There are 10 hidden switches. A switch that is on adds its own fixed numbers to the row, and there is some noise. The rows also spread widely along 11 directions, which tell nothing about the answers.
In the rows, 128 means zero.
Some rows, each with its switches (1 for on, 0 for off) after it:
[ 89  71  90 162 132 113  87 160 114 150 126 118 137 117  73 181 119 148
 171 133  85 129 168 116 126  71 157 133 118 101 105]
0 1 0 0 0 1 0 0 0 0
[ 98 161 179 119 129 137 150 156 152 138 102 119 144 138 140 103  94 121
 163 161 113 129  86 128 137 117 161 141 122  98 137]
1 1 0 0 0 1 0 0 1 0
[ 88 115  64 168 105 105  97 148 127 131 141 147 113 134  77 122 139 150
 177 141 126 138 147 142  94 123 123 152 124 111 106]
1 0 0 0 1 1 0 1 0 1
[ 70 112  91 130  92 131  73 134  84 117 166 140 100  92  66 180 115 168
 131 157  82 136 156 140 102  85 137 140 133  73 108]
0 0 0 1 1 0 1 1 0 1
[ 82 118  97 182  85 107 131 178 146 108 138  46 117 156  56  87  94 115
 197 141  74 108 141  97 132 127 103 154 123 134 165]
0 1 0 0 1 1 1 0 1 0
[117 152 143  93  64 142 181  87 131 138 153 143  80  90 132  58 107 103
 105 147 136 110  88 117 106 182 116 137 133 168 125]
0 0 0 0 0 0 1 0 1 0
[ 92 184 135 119  82 136 125 148 177 100 125 132 149 155 117 134 118 143
 200 163  92 118 162 127 143 122 135 126 141 103 124]
1 1 0 0 0 1 1 0 0 0
[113 112 172 123 113 114 154  79  91 143  86  98  93  60 149  93  95  91
 115 160  97 135  90 123 113 131 115 130 148 161 132]
0 0 0 0 0 0 1 0 0 1
[ 89 125  65 214  84  82  85 155 144 139 150 112 105 151  74 127 111 151
 164 137 115 124 119 147 111 109  86 153 142  98  90]
0 1 0 1 0 1 0 1 0 0
[ 87 141 163 126 110 118 152 153 142 127  94  70 141 119 102  89  72 109
 168 165  70 126 104 106 151 128 130 144 111 129 162]
1 1 0 0 1 1 1 0 0 0
[ 87 148  83 144 100 142 111 152 169  86 129 143 117 164 132 111 146 137
 218 167 124 103 187 139 116 107 137 111 152  76 127]
0 1 0 1 0 1 1 0 0 0
[122 176 154 132 154 129 110 148 142 153 109 102 136 128 154 158 108 124
 150 117 119 153 101 156  90  89 184 141 160 126 101]
0 1 0 0 0 1 1 0 0 1
[ 98 145  97 203  74 115 102 176 159 112 134  91 141 181  87 148 104 126
 175 160 125 108 122 134 140 103 107 142 169  86 125]
0 1 1 0 0 0 1 0 0 0
[ 67 132  70 112  33 102 127 160 124 119 137 121 117 110  14 104  89 181
 143 171  71 125 170 101 144 143 104 129 105 138 121]
1 1 0 1 0 1 1 1 0 0
[ 78 105 103 150 130 105 122 210 123 125  68 114 172 181 104 109 115 111
 215 205 126 130 109 114 179  65 152 147 120  50 153]
0 0 0 1 0 1 1 0 1 0
[ 90 117 127 123  82 140 146 177 115 130 198 116 107 140  71  85  92 118
 158 174  76 104 109  77 129 147 113 161 101  83 165]
1 0 0 0 0 0 0 0 0 1
[105 163 122 130  96 126 126 159 143 167 140 146 133 133 112 161 110 144
 111 128 167 128  86 147 113 105 177 134 144 101  69]
0 1 1 1 0 1 1 0 1 1
[ 91 176 142  76  94 158 128 130 143 139 141 168 118 112 134 109 117 159
 131 126 118 147 136 149  80 138 170 122 123 144  98]
0 1 1 1 1 0 0 0 0 1
[116 191 142 135 110 146 130 152 149 144 146 162 152 171 138 151 113 135
 138 158 153 140  76 151 118 110 153 151 161  93  97]
0 0 0 0 0 0 0 0 0 1
[106 158  95 113  89 110 148 167 125 148  92 143 172 142  68 144 101 152
 141 150 148 148 122 131 135 112 171 137 146 153  86]
0 1 0 0 0 1 1 1 0 1
[100 150 144 114  87 132 171 144 140 120  80 104 142 129 104  83 112 137
 146 141 143 127 114 131 128 151 159 120 135 175 140]
0 1 1 1 1 0 0 1 1 0
[101  96  90 191 148 117 112 138 129 120  48 109 124 141 118  83 146 121
 192 155 160 151 150 157 109 104 141 123 149 137 121]
0 1 0 1 1 0 0 0 1 0
[109 202 150  96  98 139 148 120 150 122  93 122 141 133 149  76 105 118
 149 151 111 149 102 153 110 146 127 145 144 176 129]
0 0 0 0 1 0 1 0 0 0
[107  88 138 179 113 116 136  87 144 140  79 143 125 101 133 157 146  93
 164 148 195 105 124 150 126 128 157 112 167 127  91]
1 1 1 0 1 0 1 0 1 0
[ 96 130 113  75 144 116 141 177 114 188 156 141 107 105 135  57 109 128
 165 105  90 156  92 122  72 139 181 158  82 148 120]
0 1 0 0 0 1 0 1 0 1
[106 206 150 140  79 165 147 125 156  90  83 134 139 136  96 153  88 169
 101 182 172 120 105 168 126 122 165 108 185  85 124]
1 1 1 1 1 1 0 1 0 1
[ 83  91 121 152 139  93 143 167 106 169  81 115 117 128 122  24  85  93
 167 199 114 150  51 115 141 120 110 167  93  82 143]
1 0 0 1 0 1 0 0 0 1
[ 71 131  67 156 105 109  93 173 111 113  97 115 119 133  68  91  98 149
 172 193 103 146 119 148 121  94 113 161 121  80 145]
1 0 0 0 1 1 1 1 0 0

New rows, each followed by its switches (1 for on, 0 for off):
[ 71 107  73 161 105 115  66 142 143 112 166 125  95 112  76 156 130 154
 185 132  83 118 194 132  95 103 126 134 119  82 103]
1 1 0 1 1 1 1 0 0 0
[ 92 136 120 115  93 140 136 202 140 131 152 150 172 186  86 116 109 131
 198 184 103 118 119  97 167 118 146 156 105  71 143]
1 0 0 0 0 0 0 0 0 0
[ 89 126  91 186  90 100 138 158 139 102  66  79 147 159  74  89  95 112
 190 180 119 119 127 125 149 116 113 142 153 121 155]
0 1 0 0 1 1 1 1 0 0
[106 114 115 100  85 122 168 154 117 147 109 121 138 130  81  80  90 105
 146 166 116 125 108  95 141 143 143 137 116 149 133]
0 1 0 0 0 0 1 0 0 0
[ 81 127  39 190  93 107 102 177 135 124 132 111 100 158  76  89 116 136
 171 150 146 128 122 163  82 116 120 156 148  96 123]
0 1 1 0 1 1 1 1 0 1
[111 153 121 176 146 108  93 134 155 170 130 139 131 136 157 159 131 131
 161 105 133 153 107 169  82  99 152 146 152 120  62]
0 1 0 0 0 1 0 0 0 1
[101 125 154 179  68 122 150 136 149 110  82 104 173 159  75 161  89 121
 161 184 103 104 129 100 187 114 114 122 163 118 129]
0 1 0 0 0 0 0 0 0 0
[104 157 125 144 124 138 117 142 146 103  81 112 154 151 119 135 116 130
 171 160 136 140 139 153 117  94 159 120 156 117 124]
0 1 0 1 1 0 1 0 0 0
[ 95  82 112 161  93 139 113  93 106  99 127 132 104  99  87 174 116 118
 143 185 118  98 148 124 132  97 120 123 157  70 130]
0 0 0 0 1 0 1 0 0 0
[113 150 128 143 139 150 116 150 137 114  94 120 137 144 140 159 129 125
 153 152 170 122 118 158  99  86 185 117 165  81 123]
0 0 1 1 1 1 1 0 0 1
[113 114 104 189 130 102 133 130 140 164 110 140 112 142 132 109 115 105
 144 153 174 128  77 145 114 113 130 138 148  90  83]
0 1 0 1 0 1 0 0 0 1
[ 94 152  82 105 117 144 139 193 140 125 124 170 152 172 101 113 132 135
 184 163 187 118 114 144 121 108 208 136 130  73 120]
0 1 0 1 1 1 1 1 1 0
[122 146 126 149 125 130 136 138 144 147 125 145 152 144  95 161 130 137
 142 122 177 134 108 141 110 122 175 141 144 125  92]
1 0 0 0 1 1 0 0 1 1
[ 76  79 153 160  88 125 121  90 108 113 152 132  93  83 122 150 127 107
 165 164  91  93 123 112 136 119 117 130 137  92 138]
0 0 0 0 1 0 0 1 1 0
[121 118 145 162 113  94 149 133 116 201 116 119 131 106  86 126  90 117
  97 120 151 154  56 127 116 141 144 160 124 166  77]
1 1 0 0 0 0 0 0 1 1
[ 97 160 151 135  91 132 145 140 112  93 104  73 126 118  87 134  76 130
 127 173 101 115  96 120 135 110 139 136 155 106 167]
0 0 0 1 1 1 1 1 0 1
[ 78 103 104 142 134 155 121 163  92  91  74 144 133 144 101 108 130 133
 197 209 135 135 144 150 123  76 185 123 155  56 167]
0 1 0 0 1 0 0 1 1 1
[ 98  83 120  71  99 115 161 103  76 166  83 159 102  54  96  61  94 113
 104 181 107 147 102 107 124 148 132 137  95 153 116]
1 0 0 0 0 0 1 0 0 0
[107 179 147 139 110 128 131 142 156 146 112 119 154 144 115 129  90 143
 126 128 127 152  92 149 112 126 149 139 141 147  96]
0 1 0 1 1 0 0 0 0 0
[107 165 154 118  62 136 149 102 123 119 133 122 110  88  91 158  84 144
  78 165 126  96  88 128 145 124 136 126 157 108 111]
0 0 0 1 0 1 1 1 1 0
[118 132 119  98  93 132 132 141 104 157 181 109 108  95  80 136  94 134
 103 115  95 125 110 104  97 135 146 152 115 155 115]
0 0 0 0 0 0 1 0 0 0
[ 71 131 141 100  70  94 126 157 123 174 162 142 141 113 104 123  94 129
 149 154  70 131  87 102 160 125 114 160  90 116  99]
0 0 0 1 0 0 1 0 1 0
[126 153 131 157 147 147 130 125 151 129 101  97  98 120 155  96 113 126
 121 125 160 127 102 163  66 114 162 118 161 120 120]
0 1 1 1 0 1 0 0 0 0
[102 132 111 156 102 116 117 116 138 145 116 154 133 118  95 161 113 128
 139 153 153 133 120 149 121 120 139 136 144 105  84]
1 1 0 0 1 0 1 0 0 0
[113 183 126  97 110 169 146 159 159 112 124 155 150 152 124 146 132 161
 147 130 175 120 134 153  98 122 214 111 158 111 114]
0 1 1 1 1 1 0 1 0 1
[ 96 105  95 140 104 109 156 166 109 160  54 140 170 145  72  91  92 120
 128 179 174 136  64 129 149 117 156 147 123 121 122]
0 0 1 0 1 1 0 1 0 0
[110 105  47 133 107 138 135 157 123 116 149 156  97 152 100  85 147 117
 167 168 177 102 140 126  94 128 150 131 138  76 129]
0 0 0 1 0 1 1 0 0 1
[111 135 139  88 110 140 163 139 128 130 109 141 133 104 106  95 134 139
 147 144 136 135 143 111 119 143 173 120 113 152 126]
1 0 0 1 0 1 0 0 1 1
[ 73  50  54 164 128 122 101 163  82 133 120 158 125 129  62 140 130 132
 177 190 137 129 133 125 124  80 154 142 117  53 126]
0 0 0 0 1 1 0 1 0 1
[ 94 108 126 183  90  92 157 183 133 138  88  84 151 172  93  92  86  80
 169 198 138 100  61  99 187 109 109 157 130  70 152]
0 0 0 1 0 1 1 0 1 0
[110 203 161 102  82 130 179 127 131 115  87  89 117 110 118  52  85 123
 122 152 120 135  74 142 114 163 124 152 146 189 152]
0 0 0 0 1 1 1 1 1 1
[ 52 140 151  92  48 137 150 125 132  81  99 165 145 123 118 117 110 125
 208 227  66 101 156 104 189 124 116 117 130  85 155]
0 0 0 0 1 1 1 1 0 1
[101 161  92 142 129 113 134 154 127 157 112 148 115 137 124  49 104 128
 141 157 155 163  53 170  78 140 135 174 122 113 119]
1 0 0 0 1 1 0 1 0 1
[ 95  96  91 106  85 120 171 129 101 148  79 179 123 112  97  65 110 106
 151 202 165 122  99 120 146 141 146 126 130 118 114]
0 1 0 0 0 0 1 1 0 0
[123 141  85 153 154 113 110 189 108 148 119  84 133 154  99 115 130 129
 154 116 151 163 105 147  72  97 171 166 148 142 126]
0 0 0 0 0 0 1 0 1 1
[101 145  90 140  88 117 116 147 127 142  92 147 129 131 112  89 135 153
 141 143 154 152 108 166  97 128 126 147 148 158  94]
0 0 1 0 0 0 0 1 1 0
[116 160 138 185  96 165 141 121 148  71  93 100 132 163  97 148 109 128
 147 179 145 112 138 143 125 114 137 117 193 104 152]
0 1 0 0 1 0 0 0 0 1
[ 87  59 160 162 144 120 121 125 103 148  75 140 145  94 123 179 113 109
 146 182 147 117 100 122 157  79 166 115 133  53 115]
1 0 1 1 1 1 0 0 0 1
[ 89  79  95 164 116 108 103 150 124 146 132 145 123 125 105 130 148 126
 186 140 132 142 145 131 103 124 135 144 122 119 104]
1 0 1 0 1 0 0 0 0 1
[ 95  99 118 169 108 134 151 126 118  87  84  69 100 118  82  65  96 114
 166 182 103 102 134 111 122 127 117 126 147 121 187]
0 1 0 0 1 1 0 1 0 0
[ 97 184 127 122  58 143 140 133 139  84  95 133 140 129  74 146 101 166
 132 193 125 111 130 137 157 117 134 125 167 106 137]
1 0 0 0 0 1 1 1 1 0
[ 78 162 129  85  69  80 146 166 137 180  82 167 192 128  92 134  93 153
 160 159 103 157 112 125 179 118 150 134 109 160  68]
0 1 0 1 0 1 1 1 0 1
[104 126  86 126  98 130 124 124 113 111  78 176 150 124  94 173 137 158
 143 182 173 129 156 148 134  84 171 104 172  95  90]
0 0 0 1 0 1 1 1 0 1
[ 87 181 145  78  91 160 118 159 109  96 120 117 135 120  95 147  81 168
 134 181  78 128 135 133 132  89 170 123 146  84 149]
0 1 0 1 0 0 1 1 0 0
[108 176 115 173  91 120  91 160 158 126 149 117 139 156 118 192 125 152
 154 117 152 117 118 165 105  93 154 133 183  99  86]
0 1 1 1 0 0 1 1 0 0
[132  91 144 125 112 111 182 109 130 156 120  93 114  94 121  93 115  76
 141 120 138  99  97  80 119 161 137 132 126 182 128]
0 0 0 0 0 1 1 0 0 0
[ 98 138 139 191  80  88 132 148 150 164 152 100 131 144 117 140  96  94
 160 124 136 112  59 133 122 137 117 163 152 122  98]
0 1 1 0 1 0 1 1 0 1
[ 73 134 112 156 109 131  76 148 137 107 129 104 117 132 102 131 115 160
 185 148  59 140 165 144 107  92 121 132 129 107 126]
0 1 0 1 1 0 0 0 0 0
[105 106 120 131 113 134 142  85  92 126 122 154  72  77 133  95 131 101
 130 165 168 121  95 156  85 133 146 134 154 109 123]
0 0 0 0 1 0 1 1 1 1
[107 152 146 164 105  98 129 153 135 146 124 102 139 139 129 140  88 105
 143 157 126 116  49 133 144  98 128 160 147  75 121]
0 0 0 1 0 1 1 1 0 0
[ 89 127 178 160  86 155 149  98 120  92  83 147 118 129 147 120 104 103
 148 236 124 103  96 131 175 101 113 125 172  52 151]
0 0 0 0 0 0 0 0 1 1
[ 94  98 159 153  67 116 164  85 141 102  59 108 150 107  87 132 103 118
 151 182 101 103 147  90 182 131 101 100 140 151 136]
0 0 0 1 1 1 0 0 0 0
[101 132  64 132 126 119 112 177  99 159 143 148 105 129  87  92 120 157
 124 142 156 148  89 154  80 108 162 158 122  96 106]
0 0 0 1 0 1 0 1 1 1
[ 94 133 143 163 120 157 109 167 115  82 156  77 128 143  83 181 102 143
 174 162  80 109 143 120 116  80 165 136 166  56 177]
0 1 0 0 1 0 0 1 0 1
[ 99 150  99 162  88 154 106 148 133  66  97 100 150 168  66 162 115 149
 162 186 120 120 166 140 134  89 132 127 175  95 150]
0 0 0 0 1 0 1 0 0 0
[121 146 135 146 107 145 161 171 162 122  91 103 183 175  90 161 100 109
 149 153 184  98  99 122 151 110 185 127 164 107 129]
0 1 1 0 1 1 1 0 0 0
[113  79 117 160 138 117 139 124 103 161  54 143 135 105 113 165 107  99
 115 177 191 127  89 142 134  86 178 116 161  88  89]
0 1 1 0 0 1 1 0 0 1
[ 98  92 115 208 115 135 133 122 123  93  75 105 114 142 101 115 127 112
 172 192 163 109 136 135 130 108 130 118 173  89 142]
0 1 0 1 1 0 0 0 1 1
[ 94 102 110 110  78 150 156 141 114 123 103 158 133 123  83 112 104 130
 124 198 139 112 128 110 152 123 151 116 129  92 130]
0 0 1 0 0 1 0 0 0 1
[105 178 125  99 105 146 122 124 120 121 133 145 108 108 127 132 100 153
 116 154 114 134 105 157  94 107 151 140 151 108 118]
0 0 0 0 0 1 1 1 0 0
[ 75  44  95 186 131  84 140 164 103 151 101  94 111 121  93  67 110  87
 203 162 117 121 105 105 129 117 125 144 110 100 146]
0 1 0 1 1 1 0 1 0 1
[113 130 116 195 108 116 104  97 134 138 138 148 115 120 124 178 127 131
 129 131 168 123  90 165  95 106 129 137 172 101  74]
0 0 0 1 1 0 0 1 0 0
[106  67  97 160  99  96 158 188  95 148 134  64 132 128  28 103  87 100
 157 157 115 104  98  71 143 135 138 158 115 116 164]
1 1 0 0 0 0 1 1 0 0
[ 97 171 142 160  18 113 158 139 151 114 144 111 157 153  42 177  74 135
 128 169 123  94  99 105 174 137 111 136 163 117 111]
0 1 0 1 1 0 1 1 0 1
